The rows of a group lie close to one hidden flat surface of 10 dimensions, which may be shifted away from zero. Surfaces can cross.
In the rows, 128 means zero.
Some rows, each with its group after it:
[128 110 108 149 123  84 141  74 124 110 174 168  94 130  64 158 113 176] : k694
[142 150 111 150 110 121 151 142  92 141 178  93 180 110  96 146 128 126] : k251
[ 86 136 151  97 156  95 149 116 107 151 149 140 204 158 162 161 168 119] : k137
[172 105 122 156 128 147 126 136 164 131 106 129  71  70 108 120  95 120] : k882
[133  95 142 137 149 137  80 146 140 141 119 121 125 147 183 132 129 111] : k882
[111 147 141 120 133 149 113 131 166  92 111 150 115 133  78  85 145 154] : k687
[130 136 132 121 117 125 148  84 119 181 100 140 152  73 114 119 154 124] : k882
[164 120 129 119 123 159 118 162 103 152 162 141 173  62 141 128 167 123] : k882
[108 137 113 147 153 116 135  80 168  76 103 178  79 114 124 122  81 113] : k251
[ 78 133 112 143 182 100  89 108 125 168 125 100 180 172 157 114 132 124] : k687
[168 148 150 133  49 101 195  90 109 114 106  60 104 105 113 143 126 120] : k694
[124 111 110 105 126 174 107 168 106  98 151 159 108 156 130 121 122 157] : k694
[ 87  83 166 112 208 103 155 130 180 121 147 115 118 195 116 156 113 180] : k687
[125 140 156 120 129 193 165 131 168 134  65 150 116  80 126 110 107  91] : k251
[135 123 127 159 120  63 152  88  96 191 162  99 177 118 130 179 134 110] : k137
[131 135 127  76  98 143 106 121 115 133 114 175 107 112  82  89 188 177] : k694
[157 125 118 116 151 152 140 173 125 173 129  77 160  67 120  94 138 138] : k251
[144 114  75 131  91 146 121 141  79 121 155 134  75 158 115 140  85 155] : k694
[ 88 119 113  70 164 140 146  96 126 141  70 151  97 138 155 102 121 152] : k137
[133 139 103 132 120 120 131 158  87 117 174 110 162 139 163 149 120 107] : k260
[111 129 181 123 137 156 115 116 177 143  74 125 139 131 108  88 164 131] : k137
[172  77 118 185 137 159 116 107 154 152 105 120  66  69 121 128  71 122] : k137
[103 134  97 124 141 118 107 148 113 146 158 119 135 180  79 112 124 173] : k694
[162 137 146 150 108  81 160 131 137 136 161 120 138  98  80 161 140 123] : k260
[135 131 177 133 127 130 163 157 173 122 112 181 117 115 134 179 120  75] : k260
[163 104 132 144 144 160 119 152 125  69 195  85 144  98 120 112 132 162] : k882
[119 121 167 163 183 148 133 128 194  92 127  78 147 120 116 102 115 130] : k260
[108 121  92 183 184 124  81 108 131 132 154 126 163 125 161 124  94 104] : k687
[136 126 140 132 104 144 116 107 117 186  85 103 139 111 130 108 151 121] : k882
[138  88 116 147 161  96 105  94 128 192 125 113 127  97 143 129 128 138] : k694
[142 107 152 175 110  83 142  58 128 101 154  96 127 130 131 163 121 128] : k687
[160 106 166 123 165 116 147 143 154 122 159 127 161  60 159 152 161 113] : k882
[146 183 130 101  62 107 196 136  98  93 133 120 136 113 110 146 138 109] : k882
[ 95 203 139 128 107 164 169 176 122  96 102  75 186 167 156 122 100  57] : k260
[143 102 140 108 134  83 185  91 131 156 122 131 109  94 123 162 133 150] : k260
[123  82 164 130 100 148 102 106 117 115  98 105  84 202 184 147 115 128] : k694
[152 132 120 146 161  97 200 160 122 115 201 104 172  79 128 188  94 107] : k687
[143 162  96 175 126 128 172 123 145 128 115 122 124  64 103 130  70  86] : k694
[140 165 154 104  83 107 132 140 140 164  75 130 126 123 115 117 173 104] : k882
[ 92 140 174 115 115  94 117 113 111 181 115 108 192 192 151 150 184 108] : k137
[121 125  97 112  98 145 107 153  83 110 143 165 104 172 158 146 113 124] : k260
[ 79 182 114 106 169 116 188 141 149  68 137 138 151 143 115 127  96 117] : k687
[127 151 131  88 138 146 130 136 156 174  44 132 120  76 130  73 151 113] : k251
[123 142 160  93 161 105 158 149 142  97 152  68 176 127 127 110 171 158] : k251
[ 79 141 124 150 180 123 109 150 161 153 140 103 158 194  66 106 114 154] : k687
[159 131  94 112  61 131  98 140  67 148 171 192 119 113  76 136 170 161] : k694
[101 109 146 150 177 121 126 113 160  93 130 100 129 167 167 139  92 119] : k251
[117 172  93 110 113 192 142 172 118 122  92 123 121 113 115  79  98 115] : k260
[ 95 156  86 103 126 116 158 146  87 114 133 146 127 168 165 155  89 104] : k687
[128 123  94  62 196 121 148 153 145  79 119 152  90  84 187 104 115 144] : k251
[125  97 127  80 137  84 140 125  92 168 160 130 142 152 141 160 170 170] : k687
[143 138 124 111  99 125 130 145 105 187 103 107 137 121 126 120 150 119] : k137
[108 156 116 106 100 147 166 103 107  69 134 104 122 140  79  98 121 174] : k260
[171 175 142 141 135  60 161 194 167 123 142  84 155  86 130 147 134  69] : k882
[159 107 155 137 104 125 164 104 135 108 135 136 102  93 111 155 128 136] : k137
[111 149 128 123 150  87 116 129 126 108 156 132 170 137 136 126 159 127] : k251
[156  79 107 132 235 127 126 164 164 131 161  69 132  67 163 104 104 156] : k251
[ 78 149 161 140 165 138 166  86 157 116 105 140 185 120 151 140 122  85] : k137
[122 147 165 166 100 124 111 142 129 137 149 113 179 170 113 150 151  99] : k694
[106 155  67 145 183 108 146 146 132 154 142  93 145 132  90 111  74 142] : k694
[108 106  93 127  83 110  71 118  73 181 133 170  97 219 117 150 130 156] : k137
[ 73 116 132  84 160 103 149 128 127 135 121 127 116 226 139 150 116 161] : k687
[100 183 126 110  98 202 114 198 132  83  99 146 136 173 136  99 114  86] : k260
[125  94 148 105 131 150 126 121 121 136 120  76 110 169 124 107 140 185] : k251
[148  83 140 153  68 122  97 112  77 148 164 178 121 171 178 211 130  96] : k137
[160  82 165 159 129 152 104 132 159 145 116 116 101 116 134 131 125 122] : k137
[101 152 122 149 131 166 100 146 124 143 105  51 173 175 133  78 122 121] : k260
[ 97 134 107 100 119 108 124  81  97  84 167 186 126 149  98 126 158 179] : k687
[141 108  91 151 183 113 100 111 149 143 144 159 122  64 129 116 115 133] : k251
[132 152 184  86  92 131 126 158 147  92 122 164 137 139 122 127 194 122] : k882
[145 120 165  65 143 103 132 144 151  96 132 168 121 100 138 123 199 155] : k260
[154 147 150 136 130 108 163 123 169  74 149 102 123  85  67 110 140 155] : k882

New rows. What belongs after each?
[119  83 151 137 143 104 177  67 113 141 136  74 130 146 165 170 104 140] : k251
[140 138 176  90 115 112 162 116 140 138 111 159 154  80 123 140 193 119] : k882
[124 146 166 113 142 163 163 179 138  91 159  91 186 134 128 129 145 124] : k251
[104 134 156 153 125 183 141 107 171 143  38 133 102 131 146 119  76  73] : k251
[ 90 161 136 145 168  96 118 139 149  90 157 145 181 160 154 147 126  88] : k882
[ 90 152 135 110 109 188 221 115 106 145 112 154 160 120 110 164  92 104] : k260
[134 164 108  69 144 140 195 171 119  83 137 147 138  71 153 127 121 116] : k251
[ 98 150 118 105 156 124 126 116 140 178 107 137 161 110  69  79 163 164] : k137
[138 113 207 127 150 121 187  93 174 106 124 143 152  68 147 168 151 102] : k882
[110 147 115 103 142 111 121 107 154 105  88 153  92 121 115  91 133 141] : k251
[139 114 153 104  90 102 114 146 118 179  94  76 101 192 129 129 156 148] : k137
[150 122 144  88 133  87 138 129 151 128  98 127  96 104 147 123 156 140] : k260
[108 139 107 181 152 117 157 117 140 120 126  88 123 160 140 155  43  89] : k694
[145 129 165 176  91 133 133 122 139  86 176 151 145 133  94 170 128 110] : k694
[175 102 150 138 110 137 104 198 127 157 159 103 129 137 139 154 142 120] : k137
[126 151 104  84 116 159 164 142 112 101 113 152 107 103 127 111 115 137] : k260
[142 131 112 108 123 111 113 161 118 129 132 169 111 121 162 144 131 105] : k882
[122  79 149 121 184 138 136  92 151 180  79 126 125  90 188 127 126 119] : k251
[130 118  70 107 111 116 135  89 101 131 119 173  59 116 101 123 101 170] : k694
[ 98 145 173 159 129 142 160 110 154 137  99  65 163 165  98 124 119 119] : k260
[114 161 113  79  90 158 131 178  94  97 120 184 116 158 169 140 131  99] : k260
[146 102  84 120 161 117 109 134 110 183 117  95 113 100 156 103 119 148] : k251
[128 104 149 164 142 164 123 147 137 120 113  76 129 160 209 151  73  73] : k694
[179 127 142 102 147  84 113 205 161 136 135 159 111  85 159 148 162  98] : k882
[153 126 145 102  90 142 107 162  93 172 118  74 151 141 148 109 182 137] : k694
[109  98 179 127 157 167 119 127 143 147 117 143 166 135 173 143 149 106] : k251
[135 137 130 145  93  86 122 139 115 101 145 120 116 187 152 172 113  99] : k260
[126 160 150 114 127 171 128 200 168 113  88 166 124 124 155 127 118  66] : k260
[132 158  90 126 144  90  82 148 118 128 175 145 161 105  93  99 172 152] : k251
[ 90 137 204  60 120 149 160 124 141 127 101 178 165 155 136 139 202 133] : k260
[109 157 147 167 143 126 180 129 156  90 160 124 170 128 102 161  92  94] : k137
[128 151 111 122 105 173 106 146 113 124 141 119 145 129  60  74 152 170] : k260
[104 145 118  70 104 110 130 135  81 152 121 125 143 178 142 123 167 149] : k694
[156 150 140 151 108  69 180 123 140 100 159  87 129 115  95 161 117 122] : k260
[131 194  81  85 163  72 185 178 121  86 143  88 155  92 167 118 114 101] : k251
[110 140 115  99 150  85 130 132 112 108 140  91 140 174 166 127 138 141] : k251
[112 119  67 127 146 175 110 131  96 123 115  81 111 147 160  82  77 149] : k260
[170  89 100 132 112 151 104 167 106 130 131 133  69 123 190 148  88 111] : k882
[121 107 119 196 170 128 100 124 155  99 173  98 132 160 117 136  79 133] : k251
[110 131 127 111 147  87 164 103 112 143 113  86 151 139 192 153 121 104] : k251
[153 106 108 103  54 110 160 142  50 144 153 144  84 173 158 206 103 127] : k687
[136 100 114  92 104 136  78 165  84 199 137 154 127 164 126 132 174 162] : k687
[ 98 175 145  80 125 128 199 116 140  66  81  79 125 143 148 100 117 127] : k260
[142 114 138 159 153 157 155 127 139 184 110  82 163  80 147 137 102  89] : k251
[138 142 135  97 109 103 112 169 120 110 121 140 117 156 180 142 153 102] : k260
[164 142  84 105 145 108 147 132 116 199 108 110 140  24 117  93 146 133] : k251
[136 124 162 127 150 106 106 150 155 170 107  94 153 130 155 121 163 113] : k260
[114  77 138 121 152 134 140  89 122 154 124 147 113 139 150 157 114 149] : k260
[146 117 157 172 108 106 169  86 130 111 131  97 125 116 158 178  96  84] : k694
[104 101 124 165 146 107  97 103 115 148 152 116 146 180 151 149 113 128] : k687
[148 107  74 167 134 153  93 147 107  92 189 133 103 121 104 118  88 159] : k260
[159  97 180 135 122 146 148 148 148 103 150 132 130 100 151 166 139 111] : k137
[128 178  91 130 154 175 110 229 146  77 150 141 145 113 128  95  97  96] : k251
[120 133 131  90 129 152 141 141 101 165 126 135 169 107 129 120 162 133] : k260
[146 133 170 147  93 160 109 159 140  91 168 136 154 138  79 132 164 136] : k694
[141 105 109 145  95 159 177  89  98 170  99 106  92 107 128 152  68 116] : k251
[132  91 194  95 121 111 138  99 130 116 119  75 127 161 149 128 182 171] : k694
[126 134 136  91 134 192 145 167 152 166  66 181 112  90 137 118 122  96] : k260
[149 128 161 126 158  93 145 148 177  56 160 124 120 110 125 136 140 133] : k882
[100 123 112 136 158 180 168 137  95 118 163 125 178 133 171 162  78  99] : k260
[135 177 103  97  78 129 149 162  89 101 142 129 132 135 119 126 137 122] : k260
[134 164  94 108 114 112 137 145  86 109 178 138 166 109 121 127 151 132] : k882
[146  86 126 119 171  90 143 119 116 189 131  92 142  96 172 149 134 132] : k137
[134  98 115 121 129  88 110 107  81 185 149 160 151 119 183 174 148 114] : k694
[149 119  92 137  77 132 135 136  74 121 161 129  92 152 113 155  97 140] : k694
[129 170 106  98  85  86 221 107  83  92 145 121 129 114 121 168 108 121] : k694
[133 148  92 133  58  98 118 134  86  93 137 127  76 197 131 151  95 122] : k260
[117 143  97  75 105 120 160 117  80  77 130 124 100 151 156 126 122 152] : k260
[100 143 158 121 120 103 132 115 139 127  91 142 133 169 175 151 132  83] : k882
[ 90 131 140 116 136 134 131 120 148 118  98 130 101 194 108 116 110 149] : k137
[170 110 140  96 135  90 123 156 130 175 117 123 125  78 172 138 171 114] : k882
[161 118 122 149 121  85 147 132 100 158 185  75 164 110 107 156 140 149] : k694
[153 103 140 135 184  85 117 117 156 167 137  85 158  69 138 109 161 143] : k882
[118 182 103 127 125 147 148 158 141  69 126 169 121 115 119 121  91  92] : k251
[102 131  88 124 161 126 139 122 123 105 130 148 119 137 166 135  78 114] : k687
[ 95 170 138  60  87 130 178  84  99 124  84 175 141 118 126 122 169 131] : k137
[163 121 101 101  93 103 125 142  96 101 134  92  76 141 139 118 129 159] : k882
[132 148  68 174 158 158  88 189 147 109 132 108 107 137 121  91  55 104] : k251
[131 116 129  98 163 124 102 139 153 147  72  85 101 123 169  78 140 136] : k260
[125 123 139  75 130 159 142 157 133 123  97 201 105 114 162 144 136 111] : k260
[121 181  86 115  61 151 168 149  69 169 110 111 145 137 104 125 104 107] : k260
[123 162 153 137  51 141 159  97 139  80  81 116  80 159  85 120 111 123] : k694
[ 75 163 144 118  80 158 103  89 113 177  47 157 146 178 137 107 148  91] : k137
[152  82 127 111 140  82 160  88 114 123 163  85  97 120 105 137 137 205] : k694
[141 140 128  91 148 128 190 158 140 110 118 155 119  73 171 155 110  92] : k260
[127 182  87 101 124 146 199 164 114  92 130 108 129  94 105 110  86 124] : k694
[116 158 117 123  60 147  97 119 106 164  74 162 109 161 110 111 142 108] : k694
[179 121 111  95  66 110 163 168  76 143 147 114  94 124 134 166 128 138] : k137
[123 155 137 177 104 137 112 119 136 178  99 100 158 131  93 110 125  96] : k251
[144 113 177 160  64  94 147  69 115 108 137 115 117 158 133 182 134 112] : k694
[135 119 181 122  93 157 107 153 170 112  92 116  84 182  88 106 148 152] : k137
[102 134 123 117 101 117 170  90  90 122 119  96 124 175 147 149 101 134] : k260
